The same things were measured in two ways. Each way mixes the same 9 hidden numbers, adds some noise and spreads widely along 6 directions of its own, which tell nothing about the thing.
In the rows, 128 means zero.
Some things both ways: the first way, then the second way.
[136 129 104 100 100 131 103 111 138 127 115  46  86 158 129 123 150 152
 116  86 114 126 105 130 126 180 149]
[100  76 150 180 158 113 171 118 176 131 119 148 180 165 106 120 115 144
 129 189]

[155 131 103 125 116  96 101 106  96 146 116 117 134 127 126 117 122  97
 130  99 124 116 111 140 136 159 132]
[134 152  71 172 124  77 161 131 114  98 159 117 146 156 141 189 169 182
 117 122]

[138 124 121 116  79 123 105 129 114 119 123 115 131 117 113 157 127  97
 116  86 129 111 119  91  88 133 125]
[127  41 133 195 177 176 163 146 156 129 198 158 141  72 108 121 123  90
 124 155]

[161 127 142  98  72 171 135  87 130 109 124  66  91 175 105  63 132 158
 125 119  89 107  73 142 149 172 187]
[177 109 120 170 114 150 138 104 158 149 145 153  92  93 151 140 149 100
 130  78]

[128 116  50 104 122  89  93  53 159  89 105  53  64 129 136  88 174 212
 180 128 156 162 152 176 164 183 182]
[135  93  51 208 123 111  83  82 132 114 146 122  70  84 138 114 124  74
 116 104]

[116 137  82 176 150  97 115  83 155  99 147  83  72 106 158 141 162 139
 166 136 171 166 136 113  92 158 142]
[ 90  61  57 193 117 145 127 101 140 112 164 109 123  45 109  87  77  67
 162  90]

[152 173 152 161 134 141 121 138  87 136 127 129 155 140 148 166 110  84
 122  65  84 138 109 121  56 162 129]
[128  86  80 175  93  92 212  80 171  73 162  91 154 174 120 151 157 162
 125 126]

[182 128 126 109  97  92 115  80 121 161 115  68  91 121 125 116 130 194
 145 110 117  83  95 130 173 155 139]
[132 128  99 162 134 124  88 105  98 147 116 145 113 112 152 127 117 146
  99 120]

[166 133  83 143 120  61 104  78 126 175 147  57  88 108 179 137 159 165
 124 132 180 111 107  82 114 145  73]
[ 89 114  87 160 110 112 183 111 121 110 163  84 168 171 129 175 138 184
 133 134]

[135 117  93 127  69 115 103 142 107 146 135 127 123 130 107 157 114  41
  83  94 159 105  79  70  80 140  95]
[132 147  82 222 152  99 186 147 112  90 201 126 137 167 130 177 189 158
 110 138]

[120 127  77 112 101 104  87 121 137 117 109  72  89 145 132 150 145 130
 139  76 137 148 132 139  99 178 134]
[117  75 127 178 117 113 182 102 174 106 131 146 154 150 120 104 153 133
 147 168]

[176 168 162 159 109 122 134 137  75 150 116 135 132 118 118 194  79 140
 143 101  85  99  88 103 100 143 132]
[121 138  67 204 105  43 108 125  98 113 134 102 102 184 117 137 121 140
  62 166]

[138 138 131 101  95 173 112 103 159 116 134  95 102 151 136 131 170 130
 122  89 117 119 135 118  63 169 165]
[130 141  67 225  71 131 186 134 105 116 170 132 117 169 122 137 126 156
  65  90]

[ 67 119 120 148 158 129 140 114  87  82 133  43 119 149 110 111 156 110
 131 105 142 152 101 112 129 193 152]
[114  85  94 168  87 122 168 127 125 102 171 130 129 116 128 145 170 121
 140 130]

[159 128 120 138 109 110 117  84  94 130 124 130 138 142 124 121 130  97
 149  99 132 112 109 135  93 150 148]
[165 123  83 118 120 103 108  65 164 124 122 102 135 152 189 170 164 189
 125 126]

[148 127 143 141 101 141 132 116  79 131 128 100 136 160 101 124 114  67
 100  88 104  92  65  99 100 151 146]
[154 112  92 187 106 131 185 137 145 122 185 122 122 122 137 182 152 122
 141 104]

[113 127  96 132 121 132 122 109 118  92 134 129 115 117 115 131 133 111
 136 145 148 147 124 111 117 156 159]
[141  99  80 175 147 119  74  60 143 120 133 124  93 109 165 138 153 115
 100 122]

[175 136 101 105  97 119  88 108 145 148 116 118  92 129 140 164 128 148
 139 113 106 113 137 137 110 148 150]
[149  95 111 180 126 162 136  63 149 130 117 158 111 108 157 110 131 122
 140  99]

[116 129  92 131  76 134 107 144 150 104 139 163 124  86 113 133 125  56
 116 117 166 142 123  93  97 140 124]
[127  94 109 142 150 133  88  92 150 134 117 162 138  76 148 104 135 135
 102 104]

[173 149 141 107  97 132 116 115 126 156 118  68 104 148 144 118 128 173
 132  93  84 113 101 142 141 171 137]
[142 100 160 118 129 117 183  82 173 121 100 147 182 177 145 132 158 198
 126 157]

[149 135 112 149  86 113 109 122  88 117 111 133 145  97 110 138 104  97
 134 114 132 115 122 103 121 139 138]
[118  63 114 147 131 128 128 146 152 155 145 152 143  79 115 142 133 121
 148 132]

[170 136 123 114  98  96  99 114 126 179 112  85 102 119 138 149 130 150
 135  89 120  87 110 125 137 166 116]
[171 139  81 158  59 101 202  82 127  87 127 145 121 152 166 180 178 167
 156  93]

[173 146 121 129  78 147 106 116 108 113 116 166 149 116 115 120 105  91
 125 113  99 119 124 129 107 134 164]
[183 133  54 195 119 126 134 108 102 113 181 131  72 104 156 147 179 143
  78  54]

[133 120  95 105 109  77  82 101  98 128  99 119 150  99 123 146 148 120
 147  71 155 115 159 130 118 154 131]
[140  97  88 139  57  88 139 118 146 141 113 131 133 161 142 190 111 157
 101 156]

[126 138  65 124 106  84  83 124 137 106 114 142 131  65 118 106 128  86
 104  76 166 152 127 123 159 154 125]
[ 53  89  97 219 191 133 171 164 127  89 187 165 210 124  84 106 135 176
  47 146]

Other things, the second way, with their names:
<247>: [131 123  54 201  56 103 140 122  94 141 153  96  78 159 135 163 133 130
 131 117]
<816>: [ 92  79  98 174 146 131 159 144 163 133 180 127 176 128 121 154 164 165
 143 144]
<782>: [121 124 103 159 145  66 109 108 120 129 118 103 135 161 134 154 120 154
 118 172]
<847>: [ 97  72 113 164 101 154 100 124 122 164 144 130  98  59 116  90 110  67
 135  82]
<144>: [160 120  70 188 162 101 113  87 115 101 149 117 112 138 150 130 147 164
  86 131]
<145>: [ 96  70 129 156 116 156 159 141 152 155 140 158 162 109 121 147 120 135
 141 137]
<807>: [ 95  77  92 159 143 132 174 110 164 101 176 117 174 101 124 166 133 138
 143 121]
<131>: [ 99 145 100 218 142 101  96 185  54 124 156 175 112 112 101  72 137 122
  26 130]
<486>: [ 85 101  85 149 150 114  78 127 101 150 121 122 148 100 130 120 104 158
 132 139]
<665>: [ 94 148  71 179  43  87 140 162  74 135 139 131 117 147 116 155 119 133
  86 109]
<428>: [155 121 111 211 117 162 173 156 130 122 213 141 104 112 136 129 179  93
 111 103]
<597>: [106 136  24 236  86  59 123 158 111 122 158 107 105 126  90 142  74  96
  81  95]
<87>: [157  99 112 167 142 138 135 122 119 138 137 149 115  63 127 129  75  93
 132  97]
<36>: [137 109 114 142 110  80 145 130 132 138 114 129 150 164 123 161 113 180
  91 155]
<817>: [128 123 136 131 175 118 186  98 169  99 145 118 216 182 157 179 160 210
 147 186]
<507>: [156 110 101 199  97 161 240 162 146  91 240 137 145 150 136 161 227 150
 126 129]
<690>: [ 52  71 134 173 143 167  88 126 108 163 120 150 143  82 110  51  86  97
 141 156]
<845>: [139 118  84 206  87 148 123 121 103 150 148 149  70  92 137 144 105  75
 114  80]
<654>: [150  90 145 130 143 111 147  92 177 123 121 138 155 142 149 143 159 149
 149 171]
<128>: [148  32 113 177 130 112 150  70 182 111 135 140 102 105 116 119 151  99
 149 134]
<324>: [ 73  99  93 179  65 122 146 150 149 155 134 138 149 133 108 104 142 127
 143 107]
<488>: [ 48  45 100 153 146 141  82  90 122 153 126 125 129  78 113  98 141 144
 114  87]
<710>: [112 135  87 188  88 101 122 154  90 150 134 137 115 129 115 123 106 127
  95 113]
<195>: [160 109  97 188 127  73 153  97 148 103 134 117 117 170 125 145 140 145
 101 153]
<492>: [124 131 124 143  61 158 145 115 118 164 104 157 138 146 162 147 111 151
 139 131]
<565>: [171 182  54 174  86  19 156 157 123 126 154  74 123 209 129 206 130 179
  97 131]
<684>: [116 127 139 149  72 176 187 134 133 132 156 147 167 153 159 119 154 144
 148 154]
<39>: [125 110 133 165 146 153 155 138 134 131 179 135 153 150 142 128 178 165
  99 156]
<546>: [134 137 101 164  26 157 188 168  95 148 174 151 113 126 141 157 156 138
  96  70]
<375>: [183  70  82 210 146 138 156  57 163  87 163 136  82  93 140  99 170  95
 155  99]
<843>: [ 92  82 142 172  50 170 162 192  94 174 147 168 120 103  91  57 107  99
 118 120]
<161>: [ 94 129  89 138 139 122 134 101 140 117 144 125 184 149 163 172 172 204
 111 126]
<191>: [120  91 141 110  98 147 126 104 166 149 108 179 145  89 153 114 187 142
 142  88]
<379>: [ 77  87  82 192 152 122 138 148 139 125 167 135 176 117 118 191  89 130
 119 174]
<407>: [134  52 124 152 149 104 115  95 200 133 134 121 133 117 120 117 131 107
 125 158]
<640>: [107  93 130 167  91 198 171 159 136 149 166 188 147  68 121  88 147 116
 123  63]
<626>: [115 108 106 158  92 124  80 105 135 161 114 133  92  91 136  98 119  80
 120  90]
<270>: [135 136 120 142 113  84 134 113 121 134 107 121 141 160 135 138 106 162
  96 129]
<715>: [122 177  64 197 141  92 106 134  81 128 147 122 129 148 142 178  98 169
  34 104]
<783>: [134 155  97 194 102 111 133 118 110 114 163 113 110 183 153 138 166 145
  73 147]
<460>: [107 144  79 146  98  88 111 144  82 120 126 136 137  99 131 107 122 144
 112 105]
<747>: [181  96  54 209 107  98 171  70 174  80 170 116  98 124 139 169 136 100
 115 106]
<37>: [123  94  96 167 126 117 121  96 155 102 153 137 121  89 143 101 185  99
 162 125]
<126>: [104 106  77 153 120  83 117  61 159 104 102 123 153 163 158 153 177 183
 136 144]
<579>: [154 157  70 196  96  39 130 102 128  99 129 105  98 161 132 159 108 102
  99 133]
<835>: [173 136  94 146  85 145  67  87  88 153 110 151  56  69 178  91 131  98
 115  68]
<150>: [ 65 111 120 165  82  90 156 167  73 125 130 165 144 142  98 125 155 158
  74 124]
<469>: [108 130 121 202 143 113 197 187 128 123 203 121 169 168  99 172 129 148
  83 160]
<298>: [ 90  94 111 139  96 126 133 133 146 146 123 149 153 107 130 136 135 133
 158 120]
<398>: [108  99 118 157 129  87  91  89 104 127  92 134 124 153 126  62 134 163
  93 163]
<580>: [ 88  92  79 155 156  91  69 111 117 131 126 115 137 107 125 113 115 145
  93 134]
<388>: [116  58  92 185 148 175 146  95 103  92 188 145 112  67 141 122 168 112
 136 130]
<819>: [119  94 129 145  98 146 147  72 156 125 109 152 141 138 150  98 168 151
 144 126]
<380>: [127 149  74 210 140 108 143 149  92 107 189 131 128 150 130 123 195 171
  72 116]
<148>: [102  66  67 164 144  83  84 103 132 116 138 113 123 101 118  82 167 136
 141 144]
<143>: [130 137 100 157 153 141  81  90 106 132 133 150 113  98 167 103 186 159
 101  81]
<767>: [146 112  97 150 111 108 147  88 152 108 133 130 137 149 158 153 175 162
 138 138]
<230>: [149  63  99 177 118 169 151  86 183 163 145 135 101  72 144 179 112  88
 198  77]
<112>: [118 144 139 146 123 124 204 120 131 103 122 170 208 204 147 139 175 239
  99 163]
<376>: [138  76 123 166 146 124 112 113 148 142 133 151 124 104 130 145  87 102
 100 158]
<186>: [129 139  93 199 153  66 176 158 154 101 169 122 166 157 112 189 111 131
  96 162]
<496>: [114  97 114 171 145  93 157  99 146  82 154 134 145 163 133 107 235 168
 129 168]
<694>: [117 112 101 130 156 136  65  92 124 146 114 156 131  66 171 164 115 131
 117 108]
<722>: [138 153 103 164  60 160 151 105 127 140 148 126 114 126 170 160 120 108
 131  84]
<80>: [115 118 125 162  95 139 206 161 103 130 173 137 151 146 120 154 165 172
 126 112]
<13>: [160 142 109 168 109  18 150 188 149 137 157  89 137 193 107 198 114 117
 125 218]
<23>: [153 120  91 179  69  82 172 109 152 110 143 125 114 182 140 164 168 144
 109 142]
<155>: [153 137 105 157 129  61 160 152 172 118 164 116 154 168 144 206 179 143
 155 180]
<792>: [135 106 104 183  48 124 206 138 143 119 156 153 122 131 119 162 141 106
 140 100]
<787>: [ 88 160  83 147  89 113  66 167  59 166 119 132 141 135 137  84 102 180
  39 114]
<183>: [ 75  86  75 162 108 148  90  85 100 147 113 126 128  93 135  95  90 146
 120  96]
<200>: [ 99 113 156 129 137 181 138 174 126 187 148 155 180  97 128 143  84 149
 108 115]
<836>: [116  94 110 148 162 136  85  89 128 129 130 139 122  79 147  97 140 120
 125 116]
<464>: [187 119  87 145 166  89 150  36 176  72 125 136 141 135 179 181 182 178
 134 116]
<396>: [ 92 145  46 159  92  69 140 141 108 118 130 111 160 119 126 207  75 143
 145 112]

Some of these things the first way, each followed by its name:
[150 140 111 132 118 118 118 115 110 118 117 115 114 123 132 142 109 164
 167 150  99 143 132 148 146 157 158]	<654>
[136 123  65 128  70  89  98 132 111 115 113 142 129  90 102 109  98  79
 114 115 161 139  97 116 158 144 116]	<191>
[134 126 112 109 114 128 112 116 106 110 124 133 145 126 126 126 128 107
 134 125 117 137 134 131 120 148 147]	<546>
[136 119 111  85 111 126  88 126  98 139 115 123 154 158 127 145 142  69
 112  69 109 119 136 139  85 163 136]	<145>
[188 154 106 126  98 108  99 114 107 126 103 169 136 110 118 128  82 123
 146 113  86 131 120 163 153 134 161]	<640>
[151 149 123 149 113 138 123  97 121 107 122 123 109 130 114 114 122 115
 139  95 116 126 101 137 112 165 177]	<597>
[129 116  42 121 115  63  68  93 124 100  98 106 111 105 112 115 137  99
 131  71 159 148 137 150 153 152 148]	<747>
[135 118  68  90  64 102  87 102 158 124 118  86  89 116 138 136 163 162
 144 113 178 136 145 115  97 163 118]	<23>
[124 137 104 142 145 112 114 127 128 129 138 101  91 136 152 203 131 140
 154 139 118 150 135 113  80 151 129]	<690>
[133 140 141 133 152 134 119 116 130 159 152 140 128 117 159 147 147  92
 148 133 130 119 140 121  91 167 126]	<396>
[102 133 160 120 159 151 138 113 105 117 130  53 122 145 137 143 166 164
 150 111 103 126 136 120 112 189 159]	<388>
[176 150 150 101  98 126 101 149  79 171 105 138 159 158 121 171  91  92
 116  50  66  93 101 140  94 155 128]	<792>
[143 133 119 133 101 114 125 102 115 141 127  87 105 129 124 119 135 136
 137 118 146 110  93 111 125 165 127]	<298>
[173 149 129 112  61 139 108 129 159 166 137 142 112  98 139 132 127 115
 125 109 139  98 114 102  99 152 112]	<464>
[122 109 109 113  87 119 115 123 109 115 122  90 119 173 123 149 132 109
 158 111 121 141 117 134  77 153 129]	<13>
[161 163 129 133 161 139 103  98 126 134 127 139 130 128 178 169 144 150
 173 128  89 141 183 156  75 163 167]	<183>
[131 131 116 121 131 140 119 124 149 142 159 135 111 124 168 165 148 114
 149 166 135 146 147 112  72 150 119]	<817>
[145 136  93 136 100 104 108  99 127 110 109  59  87 116 121 117 132 168
 138 110 130 129 112 122 154 163 152]	<195>
[139 138 129 120 105 139 135 111 156 132 140  75  72 143 136 123 138 173
 146 131 121 132  92 129 125 174 143]	<579>
[138 137 116 113  97 121 113 120 155 147 131 100  90  95 138 144 145 155
 137 120 150 115 125 101 127 166 121]	<112>
[151 142  73 125 112  96  84 107  89 129 113  95 149 127 147  99 133  93
  91  86 133 144 119 128 129 162 118]	<488>
[154 136 133 131 132 111 122 114  81 150 119  78 123 166 129 141 113 125
 132 100  84 114  86 140 127 162 138]	<782>
[185 119  60 101 128  52  64  48  99 150  88  70 105 153 159 152 152 198
 178 108 121 117 167 177 125 155 154]	<247>
[167 146 113 158 109  68 115 120 117 157 123 123 110  87 134 146  97 134
 156 112 135 120  92 122 151 140 104]	<460>
[127 136 137 134 121 132 129 124  93 129 123  69 110 168 111 139 124 108
 117  72 102 115  73 123 109 178 146]	<819>
[137 124  77 141 126  97  88 102  66 105 106 149 161 142 114 132 114  43
 127  88 125 138 131 147  96 153 158]	<816>
[136 130 104 116 107 119 108 105 121 126 119 108 115 134 135 135 144 135
 155 112 133 130 136 139 105 167 147]	<767>
[171 135  87  89  65 104  80 103 122 123 102 115 129 155 136 119 131 130
 140  64 114 144 131 167  95 153 138]	<407>
[161 154 131 153 123 105 139  97  80 127 107  90 107 154 112 118  94 169
 171 105  91 125  69 166 156 176 163]	<37>
[ 99 109 111 116 112 130 134 116 113 110 146  89 101 163 111 144 144  99
 122 111 149 132  83  99  82 159 132]	<783>
[155 148 101 141 142  87 105 101 102 138 126 125 137 105 151 117 126 119
 136 115 129 138 120 138 144 153 127]	<807>
[126 127 113 101  75 137  96 116 113 110  99  29 116 171 113 103 156 118
 103  32 112 124 105 133 105 190 147]	<128>
[132 129 116 139  93 132 113 143  74 115 120 154 155 152  92 143  95  17
  97  67 114 124  79 113  81 145 137]	<380>
[133 151 114 186  98 119 129 105 101  97 114  89 114 115 119 139 121 131
 163 104 145 136 111 110  85 169 150]	<148>
[118 123 106 115  89 132 122 119 159 120 149 100  89 112 121 104 147 113
 117 126 162 132  94  99 129 159 126]	<186>
[163 143 130 148 111 117 124 123  92 142 131  95 127 114 137 141 108 133
 118 139 109 113  97  93 139 145 119]	<80>
[121 119  85  70  94 122  88 113 172 137 136 103 107 121 171 141 184 155
 148 125 165 152 175 126  85 172 110]	<665>
